The first 7 rows are patterns. Each new row is the sum of 2 different patterns, raised or lowered, with some noise. Before adding, each is slid sideways (what falls off one end comes back at the other) and multiplied by a number that may be negative. Names go in the order of the patterns.
In the rows, 128 means zero.
Some rows, each with the names of its patterns after it:
[127 158  94 163 146 111 146 123 146 126 131 150 111 143 148 154  95 160
  97 118  97  95 124 117 135 154 128  97  94 107 112  94 162 134 130 143
 161  99 105 113 121]	j413
[137 160 146 123 129 125 112 152 119 117 129 142 137 100 110 151 132 114
 152 136 112 101 145  99 152 142 136 107 115 133 145 113 152 122 110 155
 110 110  98 123 105]	j390
[129 121 158 156  99 160  95 104 135 147 135 149 139 105 155 143 132 132
 130 122 137 113 110 163 134 124 154 138 150 146 132 104 109 157 144 154
  99 134 106 132 119]	j613
[132 102  95 104 138 101 105 114 155 125 153 136 156 119 107 145 149 137
 144 142 112 132 111 139  95 126 124 120 114 150 156 110 140 128 140 150
 127 147 119 119 105]	j103
[106 138  98 134 117 134 133 133 121 113  97 149 132 160 122  94 147 130
 101 108 161 155 104 134  97 124 148 125  97 100 119 155  96 147 159 150
 122 150 161 116 133]	j838
[ 99 157 101 147  99 115 161 103 129 119 161 136 124 157 128  96 117 137
 147 147 150  96 108 124 154  94 151 160 101 154 108 124 156 142 112 156
 156 106 137  97 138]	j773
[150 148 138 115 160 129 140 127 124 150 119 151 102 151 158 100 114 100
 115 104 141 131 100 103 116 113 155  95 154 143 126 150 143  97 143 144
 121 112 137 119 161]	j895

New rows. What belongs after each?
[135 155 140 156 120 137 126 154 177  94 145 144 132 146 114 144 127 193
 145 100 164 142 199 159 189 137 155 174 180 138 143 149 155 154 158 150
 116 133 162 129 154]	j613 j895
[132 146 139 156 147 150 120 102 161 153 164 142 122 139 140 109 130 137
 154 118 137 106 148 168 123 122 115 137 168 113 162 152 144 117 153 143
 107 123 127 126 101]	j103 j838
[ 98 106 176 124 152 145 132 134 165 138 130 104 155 132  93 120 135 122
 116 132 140 140 147 146 113 164 142 152 142 157 140 159 140 150 122 152
 147 144 119 148 155]	j838 j895
[ 96 122 126  76  64  70  66  68  60  88 127  90  44 100  44  54 105  94
 105  89 124  70 107 103 101  67  59  98  81  72  61  89  90  62 112 100
 122  93 111  98  93]	j613 j103
[132 155 128 163 138 146 113 137 121 148 126 149 124 139 173 115 133 117
 142 135 144 171 145 130 124 138 110 133 117 137 122 133 135 135 123 170
 146 144 147 130 138]	j390 j103
[104 114 144  88 141 132  95 122 110 108  96 128  88  96 175 155 122 122
 122 142 117 171 143 147 138 108 125  76 142  96 136 135 146  95 104 112
 131 141 107  81 103]	j613 j895
[189 203 140 159 163 157 179 150 179 230 210 184 199 187 191 176 163 178
 142 197 153 199 150 196 195 132 131 162 163 177 176 145 163 150 137 139
 226 162 176 190 142]	j838 j895
[132 179 133 112 159 175 150 136 166 133 193 125 167 162 151 156 141 155
 159 153 191 130 140 115 182 161 161 161 195 192 133 143 170 136 179 178
 163 172 189 198 141]	j413 j838
[135 145 115 146 138 141 108 140  90 136 165  87 106 101 112 104 141 123
 113 117  95 111 150  82 141 123 113 141 154 112 120 130 105 132 129 133
 150 150 141 138  97]	j613 j895
[154 103 154 132  67 154 139 128 109 171 137  71 110 100 117 140 133  72
 107 124 141  80 129 174 157  95 136 162  87 118 120 154  81 153  89 113
 119 144 127 104  80]	j390 j838
[133  87 111 146  95 144 117 175 127 152 157 132 106 132 119 125 162 140
  99 102 107 154  82 156 166 124 150 133 152 176 134 136 173 167  88 140
  80 131  78 164 123]	j103 j773
[115 166 112  95 109 136 102 100 149  87 127 120 101 107  97 153 144 120
 113 152 124 132 125 165 123 157  75 109  93 132 109 123 121 120  82 118
 122  86 149 132 160]	j390 j103
[115 134 118 171  83 172 143 127 155 135 147 123 115 173 125 175 149 134
 122 166  90 112 134 129 114 132 119 157 152 107  82  95 115 128 141 156
 162 166 160 127 141]	j413 j838
[139 146 105 115 148 140 129 171 125 117  92 150 131 139 141 156 129 101
 118 160 115 171 129 106 154 137 137 113 111 134 127 138 132 132 120 109
 127 149 138 117 151]	j390 j838
[160 117 144 132  89 158 111 130 170 123 123 166 155  98 131 124 155  84
 155 116 128  97 131 183  93 155 102 150 130 144 168 126  86 132 119 154
 161 129 114 127 151]	j390 j773
[198 113 121 149 143  93 143 106 110 139 178  94 175 116  96 130 119 165
  98 135 144 119 151 130 165  80 190  82  95 132 117 159 137 164 145 131
 131 128 126 134  75]	j413 j895
[ 63  64  41  60  86  88  61  43  54  96  73  99  60  92  63 101  37  32
 121  58 125 108  87  53  70  76  83 106  63  49  96  58  65  85  55  82
 113  37  62  86  65]	j613 j895
[129  92 122 131 118 119 134 108  76 160  95 126 128 132 122 118 122 116
 102 141 121 131  87 145  74 151 156 133 148 147 148  93  84 142 142 173
 142 121 152 120 142]	j413 j838
[146 110 176  76 115 131 114 127 111 124 145 124 125 133  88  87 162 110
 161 150 164 143 148 147 124 106 129 152 165 138 133 181 100 120 141 121
 110 165 152 126 123]	j413 j613
[134 135 100 188 139 187 122 181 107 156 172 129 168 148 119 138 106 126
 113 117 149 173 115 106 126 132 156 160 112  93 147 108 120 131 113 143
 140 114 104 157  92]	j773 j895
[150 173 137 134 116 135 115 134 150 127 139 118 134  99 117 149 111 149
 149 167 132 124 128 131 140 127 151 107 158 109  97 153 102 153 144 133
 122 165 140 134 143]	j103 j773
[130 169 141 139 148 153 136 119 160 120  94 114 150 130 132 142 138 124
 154 160 138 146 142 135 170 131 148 167 136 132 143 164 100 142 115 139
 109 173 143 136 130]	j103 j773
[167 138 144 159 155 157 141 115 187 131 130 161 136 148 175 137 119 134
 173 149 165 104 133 115 139 144 123 137 156 163 124 151 126 113 162 142
 129 174 158 144 169]	j613 j895
[164 126 109 118 129 140 119 129 145 144 134 155 130 143 172 150  88 109
 170 125 149 117 160  96 159 101 119 117 177 168  98 147 113  88 141 163
 114 166 156 134 162]	j390 j613
[129 138 142 123 138 129 114 114 122 118 140 149 113 116 114 102 156  85
 117 131 118 134 101 135 109 133 122  98 136 121 167 117 164 125 142 167
 147 143 136  92 150]	j413 j895
[114 125 114 143 150 125 142 116  93 170 126 148 107 100 133 142 132 129
 160 157 110 127 123 125 142 132 116 115 106 143 122 152 149 169 133 141
 144 136 117 130 152]	j390 j838
[141 180 125  99 138 142  94  96 150 169  97 126  99 156 153 154 116 131
 122 147 120 170 172 171 143 145 171 114 151  93 144 107 138 116 160 163
 128 140 124 119 172]	j103 j838
[157 152 163 161 181 127 163 144 142 190 127 148 132 160 149 152 191 158
 177 146 140 171 189 175 164 180 164 168 161 167 187 176 134 203 150 140
 145 159 130 201 162]	j390 j895
[146 146 119 124 147 121  97 108 120 158 160 128 172 173 115 135 145 169
 142 153 166 111 153 141 167  85 161 110 124 102 128 156 114 152 158 146
 130 110 136 118 103]	j413 j103
[191 160 129 161 142 109 157 137 185 178 170 133 140 125 185 127 168 170
 129 168 151 161 191 170 125 197 177 135 159 118 173 116 192 108 183 142
 120 172 108 142 127]	j773 j895
[164 127 183 103 117 133 132 139 172 164 124 169 169 114 131 132 116 119
 137 130 173 142 128 138 164 129 137 148  97 118 146 148 154  90 149 102
 124 105 155 105 181]	j413 j613
[150 112 140 122 115 123 123 124 153  72 166 117 120 116 115 130 141 109
  88 133 114 116 119  92 103 104 105 121  67 134 111 145 117  74 141  99
 124  84 116 165 114]	j838 j895
[178 111 142 174 126 122 104 108 125 136 108 141 137 124 118 126 110 169
 164 104 110 161  93 103 132  98 142 158 131  97 130  91 142 141 149 149
 136 150 121 124  95]	j613 j773
[ 96 100  95 106 149  89 121  92 106  96 104 125 106  92  80 117 125 117
 110  75 108 113 109  77 131 112  80 134 108  90 145  98  83 118 138  97
 108  71 122  66 128]	j390 j773
[112 171 105 121 108 125 133  90 129 107 146 107 163 149 154 123 127 125
 126 161 149 106 128 113 143 139 103 146 156 138 119 113 140 107 169 113
 131 143 163 141 131]	j390 j838
[111 155 145  88 136  97 138 103 183  99 171 142 168 139 115 167  99 136
 152 157 150 148 131 157 119 105 117 115  99 160 160 140 152 149  74 161
 105  95 140  99 124]	j413 j613
[133 154  94 168 161 106 122  99 121  98 161  90 131 103 115 150 111 122
 128 162 111 118 151 110  97 106 122 138 155 154  86 104 108 163  97 158
 148 112 147 116 105]	j613 j773
[143 165  93 169 155 124 164 177 146 136 142 145 146 144 154 101 170 148
 182 125 109 198 105 117 117 173 131 111 177 137 134 126 176 152 167 155
 111 122 144 176 141]	j838 j773
[ 96 118 128 144 132 134 100 116 119 145 145 119 126 154  85 129 147  89
 136 129 141 131 167 135  82 103 116 151 125 157 107 144 137 135  96 101
 173 120 135 145 136]	j390 j613
[135 127 132 116 158 122 127 173 155 119 123 132 112 113 152 153 112 149
 165 107 106 143 157 122 173 108 178 172 123 168 127 145 116 144 135  96
 131 163 139  91 155]	j413 j103
[ 63  85  87  92 102 134 111  74  97 119 108 138  98 125  91  97  60  89
  94  49  99 124  71  69  84 114  93 141  92 119  90  79 116 125 104 127
 128  64 101  87  96]	j613 j103
[133 125 135 158 115  98 145 124 115 120 124 108 125 100 112 141 151 131
 103  75  97 123  85 152 116 100 129 107 122 123 138  86 166 122  77 154
 110 154 109 164  90]	j773 j895
[ 99 119  88  66 105 111  88  83  89 140  95 139  90 141 116  64 106 100
 100  98 122  93  87  70 103  64 121  76 114 101 118 140  99  89 113 121
 116  91 123  89 119]	j103 j895
[135 143 141 145 161 112 132 148 105 140 156 106  94 109 128 104 133 104
 148 131 153 141 164 120 128 163 128 138 153 129 114 123 108 142 124 147
 111 116 104 176 155]	j613 j103
[182 191 172 139 185 121 140 107 120  82 151 131 153 157 119  89 155  87
 105 162 114 150 107 163 132 115 155 130  94  85 178  94 160 132 142 163
 120 151 133 129 129]	j413 j103
[157 128 105 154 109 116 157 126 132 106 116 155 145 116 173 158  94 106
 156  87 151 131 129 114 144 156 128 109 136 155 115 178 116 127 107 137
  90 122 190 125 160]	j390 j613
[156 195 160 156 132 170 144 200 207 117 174 165 227 170 214 157 147 151
 183 143 147 214 117 213 203 164 140 155 179 179 171 142 171 143 160 184
 202 145 214 165 124]	j390 j613
[112 159 105 168 119 140 121 125 111  87 168  69 171 170  92  93  92  89
  93 154  98  86  97 108 108 149  85 157 151  87 133 138  71 124 113 100
 104 152 132 120 125]	j613 j895
[115 103 158 116 108 134 122  90 152 125  91 122 102 127  71 119 114 131
  82 125 143  84  94 121 113 139 122 139  98  82 111 133 114 146 123  78
 122  97 118  66 125]	j390 j773
[170 122 138 128 144 124 141 141 177 146 174 139 104 179 140 115 128 184
 176 106 138 135 145 152 159 124 109 118 182  97 180 181 171 125 155 179
 148 138 145 151 107]	j390 j838
[140  76 115 154 142  82 119  96 136  87 157 160 140 104 153 136 118 140
  82 144 108 152 117 147 121 103 104 114  93 145 140 134 125 100 141 114
  92 127 168 131  98]	j390 j838
[146  73  96 124 135 114 119  93 111 142 157 111  85 133 110  97  79 128
 170  95 115 108 120 151 126  86  65  88 164  96 154 116 140  88 138 135
 102 111 122 148  60]	j613 j838
[ 95 109 153 110 151 126  76  95 155 104 110 120 115 134 114 141  93 141
 122 166 111 111 120 102 134 101 117 139  99 103 169 142 115 105 104  95
 157 127 111 119 157]	j613 j773
[104  81  96 113  90  87 130 143  55 122  87  65  87  98  96  95 112 134
  56  93  94 109 111 139 122 115 121 102  47  62 135  72 137 140  77  93
 104  82  82 117 100]	j390 j613
[101 177 134 138 163 150 120 166 147 110 170 120 144 135 168 135 166 119
 112 147 141 149 149 140 148 119 163 130 115 125 166 172 130 178  89 106
 139 171 117 172 169]	j613 j773
[158 120 110 144 121 126 191 136 165 176 199 129 146 131 122 138 177 123
 183 177 119 173 153 164 139 147 189 149 147 164 182 107 173 136 160 112
 141 130 131 151 187]	j413 j390
[ 83  94  83  70 121  73  91  71 111 113  43  60  88  80  59 114  96  54
  46  93  51 124  77 110  77  73 104 110  51 116  91  66  98  76  64  81
  96  79 100 106 122]	j390 j895
[118 154 159 145 124  91 171 108 106 146 114 105 139 126  96 149 151 126
 123  90 112 122 109 156  96 115 134 117 120  89 132  93 158 128 112 149
 141 151 131 165 111]	j390 j895
[114 109  93 119 108 133 119 107 128  82 152 147 132 173 119 114 141  82
 104 119 146 117 146 181 111 112 121 107  77 171 132 122 130 137 107 123
  74 130 141  93 149]	j413 j390
[171 152 119 101 156 160 120 152 159 172 123 175 141 145 164  94 133  87
 129 107 152 144 117 109 114  98 176 110 185 145 107 170 151  87 132 178
 152 103 150 101 162]	j838 j895
[151 140 150 167 141 145 140 125 132 129 165 134 181  92 123 131 123 138
 138 109 156 173  89 148 115 105 161 147 161 137 162 100 179 157 116 155
 136 134 125 115 120]	j613 j773
[123 123 170 125 105  95 105 126  89 171 114 141 158 136  91  87 104 104
 131 153  78 140 132 101 159  98 159 133 128 160 121 120 153 159  91 143
 105 111 120 110 134]	j413 j895
[154 117 153 150 104 155 101 131 110 163 117 127  97 137 158 102 149 128
 145 118 140 132 149 117 128 123 136 149 159  97 132 124 139 123 135 142
  89 147 101 135 175]	j390 j773
[100  69  62  74  72  33 101  87  76  88 119  85 103  85  91  56  35 101
  76  87  68  49  90  66  77  88  77  98  82  43  58 116  70  74  73 130
  45  81  75  44  83]	j390 j773
[ 88 127 122  84 161  97 145 104 114 140 109  99 157 139 111  94 111  98
 170 152 137 107 139 124  96 150  98 133 138  93 125 115 114 118 120 104
 127 106 129 106 143]	j773 j895
[174 168 153 197 169 165 135 190 176 129 137 126 150 158 190 149 128 123
 173 146 206 130 196 178 168 167 161 155 157 204 175 146 161 150 181 180
 200 157 141 195 163]	j613 j895
[134  95 144  91 132  96 155  92 110 147 133 133 144 164 160 124 140 145
 124 131 151 157 136 153  98 128 107 153 105 145 147 128 173 104 140 155
 153 137 154 167 110]	j103 j773
[ 83 119 145 146 149 157 114  93  97 136  83 188 154 145 133 158 114 129
 111 150 131 150 125 154 139  98 150 114 161 161 154 154 121 150 143 179
  98 159 109 139 116]	j413 j390
[180 175 160 184 139 135 146 141 121 186 187 165 175 172 105 188 127 123
 169 126 150 138 176 168 116 165 127 157 128 205 124 195 167 195 171 144
 186 130 155 175 185]	j413 j613
[ 91 101 107  95 131 105  98  98  92  97  80 137  87  78 103  84  84  72
 130 125 105 101 101 124 133  92 102  99 106  97  81  94 115  93 103 133
 109  76  96  72  96]	j103 j838
[162 154 165 106 156 129 201 106 168 217 162 156 173 218 154 160 161 169
 106 157 155 180 179 181 127 129 126 201 137 210 178 105 198 146 132 160
 203 172 159 187 113]	j838 j773
[137 153  86 191  95 123  91 132 144  83 148 124 182 134 159 154 146 103
 121 139 157 165 183  89 114 103 163 138 137 162 138 177  89 108 181 142
 151 162 142 120 172]	j838 j773
[135 142  95  95 116 104 110  95 128  64 119 108 111 100 102 125 111  65
 119 122 110  96  95 144  94 110  72 120 119 106 122  80  89 132  85  90
 103  78 141  99 147]	j390 j838
[177 151 184 102 107 132 138  99 115 157 184 133 114 131 102 130 135 119
 111 142 166  83 175 174 157 131 155 158 131 125  98 173 111 136 145 149
 155 152 131  98  89]	j613 j838
